The rows are grouped in 4 different ways at once. Each group adds its own fixed numbers to the row, and there is some noise. The rows also spread widely along 14 directions, which tell nothing about the answers.
In the rows, zero is written as 128.
Known rows, each followed by its group in each grouping:
[121 111  85 113 148 123 115 115 109 111 100 120 132 137 148 132 154 120
 134 129 103 153  86 119 110 143 100 115 136 132 102 154 116 193 193 140
 120 143 109 132 167 106 149 129 120] | q559 susu Y D
[ 87 160 128 168 152 113  99 102 154 135  73 125 125 121 132 149 157 160
 163 166 133 130 114 140 121  95 112 160 145 110 125  93 125 105 166  95
 174  89 145 139 188 132 158 113  88] | q559 Fabo X F
[160 130  93 122 174 116 123  38 122 102 104 142 142 132 127  63 129 131
 145 117 142 167  92 114 147 172 123  51 140 127 147 140 163 177 129 157
 136 147  86 149 191 115 169 117  50] | q747 lile Y C
[125 132 147 138 197 134 114 114 117 118  95 124 135 140 133 134 141 131
 136 149 126 119 144 155  83 123 113 174 161 107 139 127 163  91 145  95
 183 111 137 148 159  96 170 104  81] | q280 Zubu W D
[126 132 104 156 143 116  99  53 134 122 123 159 151 131 102 119 138 146
 147 135 107 174  62  62 134 167  92  63 123 128 114 132 135 189 132 184
  88 161  73 124 220 131 109 159  84] | q280 Lado W C
[104 135 125 161 208 165  99 116 125 137  71 135 187 150 111 133 162 161
 118 163  77 133 162 110  79 108  97 157 147 108 132 122 146  99 162 109
 177 127  91 122 157 102 125  93  92] | q747 Zubu X F
[167 134 161 145 130 115 126  67 203 133 142 123 116 146 138 121 100 128
 146 129 137 110 147 148  91 104 103 136 156 131 142 105 119  95 107  86
 191  59 168 144 117 136 159  90  99] | q280 Lado Y D
[123 149  98  95 161 112 155 117 139 149 126 160 153 143 122 132 164 129
  99 109 108 171 108 158  99 148  98 156 156 126 106 151 136 127 138 126
 167 133  86 149 147 136 149 108  95] | q280 susu Y C
[111 185 112 110 140 158 125 164 107 174 157 117 150 118  97 154 176 150
  94 151 146 147  83  88 153 119 142 146  93 142 142 149 116 138 139 145
 127 185 114 105 128 119  98  81 152] | q280 lile Y F
[104 149 129 130 169 125 115 144 118 190 111 110 151 125 136  98 153 112
 131 144 148 143 118 142 106 143 106 134 125 126 139 148 140 154 140 143
 133 134 124  93 146 113 135  99 133] | q280 Fabo Y D
[167 152 160 142 113 142  98  98 143 138 176  92 120 128 116 155 132 146
 139 139 125 124 115  93 115 107 123 140 119 146 167 109  89 105 110 117
 141 128 172 115 113 113 124 114 141] | q280 lile X D
[142 122 123 151 123 130 102  98 186 159 135 110 154 166 165 125 151 126
 136 109  86 158 149 124  84  86  81 103 141 153 128 120  53 161 175 112
 165  63 129  65  93 119 124  93 147] | q747 susu X F
[143 133 199 172 180 109 116  99 148 189 137 136 133 148 147 111 137 101
 166 137 170 133  85 155  94 130 119 129 192  75 122 113 133  96  98 109
 150  89 185  75 157 111 165  89  68] | q280 Zubu X C
[141 156  76  87 107 153 135 110 177  99 140 133 122 151 155 174 129 155
  93 148 141 104 136 127 151  69 114 134 104 186 133 161 124 187 178  68
 206  81 109 179  99 139 138  56 110] | q280 susu W D
[104 186 145 142 186 123 118 104 126 182 144 116 130 120 116  84 125 136
 132 135 152 168 146 149  73 158  83 153 128 137 184 134 174 113  75 154
 147 137  83 105 169 106 143 140 122] | q280 Zubu W C
[124 192 153 142 130 126  81 100 108 175 165  81 122 121 120 139 143 155
 148 173 144 150 134 112  91 130 103 182 116 159 187 115 109 131 112  98
 148 127 151  96 146 111 130 117 157] | q280 Zubu Y C
[149 102 143 144 199 157 138  98 147 124  86 126 166 135 108 125 163 137
 121 150  82 115 137  98  82 107 123 115 166  99 109 102 118  81 162 117
 164 120 132 120 144 105 156  65  79] | q747 susu Y D
[130 143  61 114 167 142 138  86 132  67 111 158 144 131 103 119 160 168
 108  73  70 189 120 135 120 136 109 112 138 137 161 129 143  97 136 166
 172 166  43 168 157  95 143 146  74] | q559 Zubu Y C
[ 87 102 120 168 205 173  95 128 140 119  69 163 194 169 109 168 144 159
 110 156  33 127 158 104  52 101  68 167 145 103 101 148 149 107 171 119
 169 122  65 128 168 100 102 113  95] | q280 Lado W D
[ 82 160 113 134 152 138 112 131 151 133 106 104 111 116 127 117 135 155
 130 127 122 143 153 140 101  94  95 144 113 142 169 110 132 105 140 148
 157 112 102 113 148 110 151 126 144] | q280 lile X C
[126 112 147 170 119 159  87 120 166 123 126 121 122 148 137 144  82 134
 149 149 126  91 105  91 114  99  85 109 118 123 138 140 138 150 124 137
 121 112 139 131 139 115 104 133 125] | q559 Lado X D
[144 135 151 155 194 124  89 104  81 164  91 156 198 163 110 134 148 127
 137 167 114 136 109 129 103 177 112 184 173  82 107 149 165 112 130  90
 159 154 139 158 178 128 125 108  62] | q747 Lado Y F
[108 166 149 144 175 147 122  83 159 160 136 106 127 119 114 136 150 164
 133 193 123 138 131  90  72  90 103 141 134 143 143 108 110 126 138 102
 158 105 121  77 170 108 153  67 119] | q280 susu Y C
[171 136 120 114 208 134 126  83 118 146  99 147 188 142 100  79 145 128
 106 139 107 143 161 126  98 173 103 122 147 120 145 141 176 114 118 131
 173 146  87 158 156 128 151  94  60] | q280 Fabo W C
[174 137 106 112 148 145 152  95 123 117 149 189 175 144  92 165 184 141
  95 113 110 150  47  91 162 147 148 101 154 104  94 142 138 120 127 139
 149 180  99 164 147 130 111  92  43] | q747 Zubu W C
[140 130 120 138 162 143  85 134  85 143  93 145 182 168 143 149 153 125
 125 146 119 124 114 137 135 144 111 159 153 110 123 162 144 144 161  91
 166 135 130 153 140 123 122 100  75] | q747 susu W C
[174 141 140 114 159 149 178 103 192 142 175 160 148 145 109 155 157 138
  90 109 102 138 117 131  93  93 130 136 162 124 115 126 107  68 112 106
 196 115 128 120  94 118 139  47  91] | q280 Lado Y D
[173 109 147 118 162  82 118 116  97 150 111 106 144 143 138  90 147  82
 144  91 112 159 131 179  75 186 107 162 180  99 123 115 122  92 144 132
 145 132 173 138 134 117 178 143 124] | q747 Lado Y F
[ 81 130  82 167 184 135 112  98 139  96  88 177 170 150 124 165 202 173
 134 103  60 198  80 127 117 102 116 124 162 103 109 123  97 114 190 131
 171 134  70 102 188  86 126 117  62] | q280 Zubu Y F
[157 142 148 132 162  91 122  88 137 178 103 152 174 157 121 120 134 106
 131 143 116 131 135 161  81 177  80 178 167 106  96 141 163 118 110  94
 176  98 133 182 153 164 142 126  74] | q559 Fabo W D
[121 177 110 107 142 146  87 164  78 152 126  75 123 128 151 118 135 137
 124 127 153 134 172 174 121 121 116 188 107 160 206 145 141 118 140 110
 176 138 137 132  99 100 152 110 162] | q747 lile X C
[170 113 156 108 175  81 115 123  70 167 114 105 130 134 149  95 160  71
 155 126 153 148  98 170  92 187 127 157 184  92 109 124 127 126 160 119
 128 134 201 111 161 112 198 107 112] | q280 Lado Y C
[194 128 151 126 131 150 127  36 186  84 182 114 106 136 103 153 107 156
 127 164 101 117 116  51  79 102 101 100 128 158 143 120 119 136 123 112
 147 115 123 146 143 110 140 110 112] | q559 Zubu W F

New rows, each followed by its group in each grouping:
[152 136 148 129 102 124 102 117 122 133 141 101 109 126 125 130 101 118
 145 135 162 105  84 110 145 149 115 123 117 122 143 130 143 140 106 147
 104 148 164 169 137 135 127 152 128] | q747 lile X D
[159 137 126 150 127 115  90 133 114 122 115 132 145 147 133 114 121 117
 140  67 138 136 132 178 155 162 120 148 140 118 176 126 140  74 103 141
 166 137 150 181 114 126 127 158  95] | q280 Lado W D
[118 134  92 104 157 122 140  79 168 111  97  94 103 124 156  83 120 132
 134 134 135 133 161 148  92 103  96 105 120 162 146 128 144 171 170 122
 172  78 101 134 143 114 189  89 127] | q747 lile Y D
[171 141 147 123 181 154 129  77 115 143 163 111 144 119  99 102 134 134
 121 157 128 140 109  69  90 153 116  94 130 131 153 133 150 142  98 155
 113 177 110 110 152  93 137 107 108] | q747 Zubu X D
[145 149 117  86 177 101 138  81 123 148 133  90 111 116 129  85 128 114
 123 148 125 154 176 146  43 160  79 155 128 167 142 132 155 160 142 129
 149 116 106 133 160 116 192 119 153] | q280 Lado W D
[ 95 115 158 151 127 127 115 153 168 146 162 142  95 167 184 153 108 106
 153  98 157 140  51 171 104  89  98 130 159 101 123 176 122 146 129 130
 137  92 147  72 130  91 131 118 121] | q280 lile Y C
[ 82 172 120 145 152 152 121 125 165 130 125 150 119 137 131 154 120 164
 120 144 150 127 114 140 129  92 102 151 125 133 157 146 162 113 114 115
 179 114  88 145 160 120 129 106  87] | q280 susu W C
[115 169 119 115 154 122 123 176  96 167 145 163 156 149 129 151 153 122
 104 102 158 158  71 175 151 161 122 183 147 104 131 178 156 116 110 133
 148 181 114 160 137 125 118 133  94] | q280 susu X F
[158 133 184 166 160 159 117  75 161 122 155 107 113 129 123 144 118 144
 149 172 145  98 105  83  95  90 127 110 145 118 151 108 131 103 111 108
 150 109 161 104 146  92 143  83  90] | q747 Zubu W D
[141 110 126 131 151 136 120 131 116 122 113 146 152 143 120 156 150 124
 123 119  99 130  89 122 113 138 114 141 155  95  98 133 134 111 147 137
 132 155 136 152 146 116 129 129  97] | q747 Lado X D
[143 138 120 103 170 160 105 115  85  85 119 100 113 116 114 151 140 160
 122 175 125 114 120  92 116 120 128 154 126 139 164 129 143 123 163 110
 143 171 135 159 166  89 170 107 107] | q280 susu X C
[133 137  98 111 158 157 111 126 114 130 108 145 189 154  86 137 139 152
  85 140  64 139 148  97  99 157  78 162 120 135 137 157 150 122 130 138
 149 170  66 181 137 135  97 133 113] | q280 susu Y C
[150  94 147 146 211 166 113  64 123  75 100 128 132 128 104 115 114 143
 138 182 119 102 102  56  98 133 118  81 141 104 133 132 184 142 142 142
 121 156 109 146 206  82 156 107  56] | q280 Zubu W D
[ 95 138 112 126 175 116 117  63 149 130  91 106 102 123 166 123 139 140
 159 213 159 123 116 114  89  92 107 120 133 147 104 127 136 222 209  77
 156  68 136  95 208 112 199  51 107] | q280 Lado Y D
[131 170 128 142 163  87  91 105  88 169  83 132 169 133 104  98 149 130
 143 122 124 163 150 172 112 198 100 196 154 109 153 106 154  78 107 122
 167 140 132 177 171 150 147 154  94] | q280 Lado Y C
[147 132  86 101 179 165 158 157 122 127 101 165 179 122  88 124 184 136
  77  99  97 139 105 115 151 135 139 104 135 103 122 135 147  80 141 174
 153 190  85 155 125 118 126  87  76] | q559 Fabo X C
[139 164  64 114 190 130  86 106  38 118  83 130 193 134 101 109 186 157
 118 110  69 198 151 143 118 191 111 174 130 138 171 146 140 113 152 135
 170 195  70 165 166 102 140 147  92] | q559 lile Y C
[124 143  69  92 158 171 127 214  83 109  91 124 159 123 129 169 219 144
  80 102 119 132 113 141 187  87 179 151 125 123 138 126  94  88 222 126
 177 175 140 139  94  97 144  56 116] | q280 susu X F
[108 124  98 155 107 158  70 180  98 106  91 159 162 163 134 164 108 131
 128 105 144  99  72 134 200 142 112 137 116 100 142 178 173 146 128 144
 129 169 118 209 128 126  70 168  84] | q559 Zubu X D
[135 115  97 125 154 168  82 107 105  68 133 126 140 167 139 163 122 162
 120 118  56 151 142 117  78 111  82 152 128 150 170 174 134 137 158 118
 167 147  74 142 136  71 123 147 118] | q747 lile W C
[149 123 114 141 147 143  96  90 136 130 108 106 134 129 135  79  98 123
 142 149 145 115 131  89 125 141  93  70 105 148 152 137 154 193 137 157
 114 128 115 131 156 117 137 118 119] | q559 Lado X D
[158 165 162 159  86  99  98  93 160 202 167  90 126 120 121  98 125 114
 157 127 164 142 108 103 130 149 105 101 116 143 150  90  88 141  94 156
 104 114 174  97 123 157 113 136 165] | q747 Lado X F
[164 140 140 137 103 146 108 118 151 160 191 153 150 165 125 168 115 123
 114 139 133 129  60  81 135 132 100 111 120 137 110 180 125 182 112 132
 118 147 123 125 124 135  75 113 121] | q559 Lado W F
[159 129 126 117 171 105 125  97 117 131  85 129 161 138 101 100 156 125
 121 113  98 144 162 156  94 167 106 167 164 109 136 100 143  68 133 120
 178 123 132 181 143 137 166 127  89] | q280 Zubu Y C
[170  81 149 142 127 158 109 103 192  85 120 131 129 173 143 151  95 127
 127 127  99  80 139 111 107  72  99 107 144 121 126 133 120 114 155 102
 177  67 153 148 102 120 135  90  97] | q280 lile W C
[119 150 129 174 148 138  76 147  99 167 108 133 172 141 131 127 155 129
 144 114 142 145  91 131 165 147 125 127 134 104 155 133 115 119 122 145
 132 155 140 117 142 115 102 128  93] | q280 susu X D
[194 140 103  76 203 124 175  72 117 112 154 118 138 105  91  78 170 127
  99  91  92 186 142 125  77 170 133 109 148 144 156 110 130  88 123 169
 152 181  96 128 143  88 190 101 107] | q280 Lado Y D
[154 103 131 159 190 166  80 103 115 112  96 110 167 160 150  97 116 131
 141 127  96 129 161 124  92 127  97 109 147 123 173 142 134 129 143 123
 160 126 118 119 128  77 141 113  89] | q747 susu X D
[170 108 165 166 192 103 133  96 140 175  90 129 162 124 118  76 185  93
 152 108 126 148 112 128 111 146 143  79 184  76 103  63  97  67 145 158
 139 106 177  67 158 122 176  74  74] | q280 Lado W C
[134 157  85  94 203 113 145  58  96  81 108 136 137 113  95 130 168 170
 114 123  64 189 146 142  62 167  98 180 160 137 141 117 154  90 139 126
 172 175  62 190 198 101 190 156  78] | q747 susu X D
[128 129 118 164 109 131  79 114 150 128  94 111 146 133 119 126 137 146
 144 118 100 127 147 110 133 113  99 118 119 133 154  84  94 107 152 143
 144 106 144 131 131 138 118 137 134] | q280 Lado X C
[116 127 115 196 135 161  63  68 175 108 134 140 146 179 188 164 125 166
 169 131 105 150 105 116 122  59  94  92 141 145 157 152  81 186 165  79
 182  68 115  75 137  82 112  92  76] | q747 susu X D
[100 149 137 173  96 121  78 100 166 128 112 117 105 144 150 149  79 144
 169 158 153 100 111 135 124 108  82 154 118 135 147 135 145 154 124  99
 152  80 147 166 160 139 120 144 118] | q559 Lado Y D
[192 123 140 132 159 147 130  83 151 137 130 122 160 131 105  93 138 126
 120 131 128 123 113  77 135 141 132  67 140 116 136 108 120 119 122 151
 131 147 137 133 129 127 138  89  86] | q747 susu X F
[205  95 118 111 143 128 134 125 135 114  89 115 162 146 125 104 151  98
 113  85  92 113 154 148 123 143 130 123 161 112 125 104 102  73 158 123
 177 116 168 181  81 132 159  99  98] | q559 susu Y D
[162 162 110 131 183 126 106  54 108 155 142 157 188 152 110  99 135 141
 124 135 110 179 124 116 104 188  95 129 139 142 149 164 157 166  97 123
 155 160  77 144 169 120 121 116  73] | q280 Lado Y D
[160 116 150 148 154 161 113 146 133  94 142 105 111 132 143 143 152 133
 138  95 140 125  90 131 148  85 169 111 156 107 175 108  85  58 152 128
 161 142 185 101 106  68 156  83 100] | q280 susu Y F
[ 98 160 108 199 170 160  42 144  75 165  75 147 227 150  96 156 192 167
 131 144  79 161 122  87 151 140 117 152 119 110 144 125 108 110 163 138
 146 172 101 106 165 119  62 121 100] | q280 Lado W F
[153 148 124 130 167 122 141  98 169 113 135 137 129 137 123 112 149 143
 122  69 106 169 145 172 104 111 123 138 158 123 165 104 115  47 115 134
 196 114 116 137 121 107 168 116  91] | q280 lile X F
[136 115 116 141 174 107 127  43 150 125 106 152 151 140 122 125 149 136
 145 145  82 162 101 105  72 145  84 107 163 115  80 120 130 165 155 130
 135 116  98 124 199 124 155 123  79] | q747 Lado X D
[163 163 134 116  96 108  84 132 103 163 173  82 112 139 154 119 113 107
 142 118 165 145 112 145 126 161  99 154 120 160 173 153 110 168 117 125
 123 139 165 136 110 123 134 155 164] | q559 susu X F
[197 105 112  75 166 136 146  82 125 110 121  84 126 117 130 100 153 113
 115 156 112 116 153  94  86 124 127  97 134 153 116 108 116 161 193 119
 143 125 153 126 125 109 197  61 134] | q747 Lado X D
[118 123 147 160 195 148 102 127  85 124 121 128 149 127 110 156 173 139
 140 139  95 155  76  97  99 139 125 142 156  93 130 126 116  94 148 151
 116 182 127  98 187  73 133 133  93] | q280 susu W D
[141 148 110 102 157 160  93 158  75 125 150 115 150 145 121 154 142 143
 101 144 114 139 124 119 112 137 117 182 117 147 167 176 140 136 153 115
 149 187 117 139 124  89 119 110 146] | q280 Lado Y F
[140 198 104 125 121 162 119  61 146  93 206 107  95 102 107 168 156 202
 127 148 135 170  82  64 141  83 143 103  97 184 193 115  96 147 126 128
 148 166  97 104 152  82 130 103 125] | q747 Zubu X F
[111 197 119 173 179 134  74 117  86 192 127 135 175 149 145 100 135 140
 149 125 157 175 132 170 126 160 105 165 133 137 194 168 156 135  89 112
 178 143 102 105 149  98 113 112  92] | q559 Lado Y D
[139 117  88 131 189 151 134 108 141  72 109 171 142 148 148 137 156 148
 121  75 105 159 107 164 135  99 138 109 166 112 143 139 134  97 158 126
 194 133  98 139 143  76 165  90  45] | q280 Lado X D
[157 170 128 129 185 104 105 112  46 170 123 124 175 119 100 102 206 124
 137 112 132 192  97 144 134 202 150 157 160 104 158 110 120  84 121 139
 142 191 146 117 164 107 152 121  85] | q280 Zubu Y C
[116 163 130 126  99 105 124 111 168 171 180 108  96 119 139 103 114 121
 141 108 166 161  83 131 121 136  92  98 106 153 165 141 120 167  93 173
 106 128 117  94 137 127 122 145 156] | q280 Fabo Y C
[ 91 141  93 114 136 150 116 184 134 100 111 182 144 173 138 180 104 144
  93 109 132 116 104 182 146 115 101 201 133 114 133 199 194 115 136 104
 187 146  89 222 126 127 105 130  91] | q280 Lado Y F
[150 159 118 102 100 112 138 161 136 121 141  97  90 109 132 121 149 119
 124  66 181 131 102 178 185 116 168 137 123 130 176 102 105  62 130 146
 163 136 184 163  90 126 164 113 137] | q280 lile Y F
[157 146 102  88 187 195 150 148 106 106 130 128 163 112  67 154 178 165
  64 137  89 120 132  75 130 111 154 138 109 130 148 129 140  68 139 151
 156 210  96 159 118  97 129  73 109] | q280 lile X D
[127 118 102 138 150 176 125 119 178 109 135 156 151 162 149 143 117 143
 113 117 108 127 102 120 122  84 100  91 127 136 141 182 140 159 139 124
 175 117  80 123 116  92 107  81  85] | q559 Fabo Y D
[ 87 166 140 190 117 154  93 133 171 119 150 140 100 135 150 157 117 159
 156 114 192 127  56 128 187  70 140  97 116 121 181 134 132 119 111 139
 152 116 132 107 146  97 104 114  88] | q280 Zubu W F
[150 158 153 138 136  95 118  28 206 139 153  77  78 128 150  63  76 135
 163 130 144 149 192 157  48 118  64 124 137 175 200  94 120 125  89 109
 179  42 132 117 141 124 194 130 137] | q280 susu Y C
[161 169  95 114 112 128 105 102  97 121 177 123 151 141 112 140 145 150
 117  73  92 190 113 135 125 166 108 154 117 160 185 157 109 120  96 148
 149 185  93 157 110 107 103 169 133] | q747 lile Y D
[196 141 117 108 114  99 117 102 119 140 117  98 130 115 122  95 153 109
 138 101 137 136 140 141 141 161 131 121 141 136 146  81 100 103 141 137
 148 125 180 158 116 148 170 120 123] | q559 Lado X C
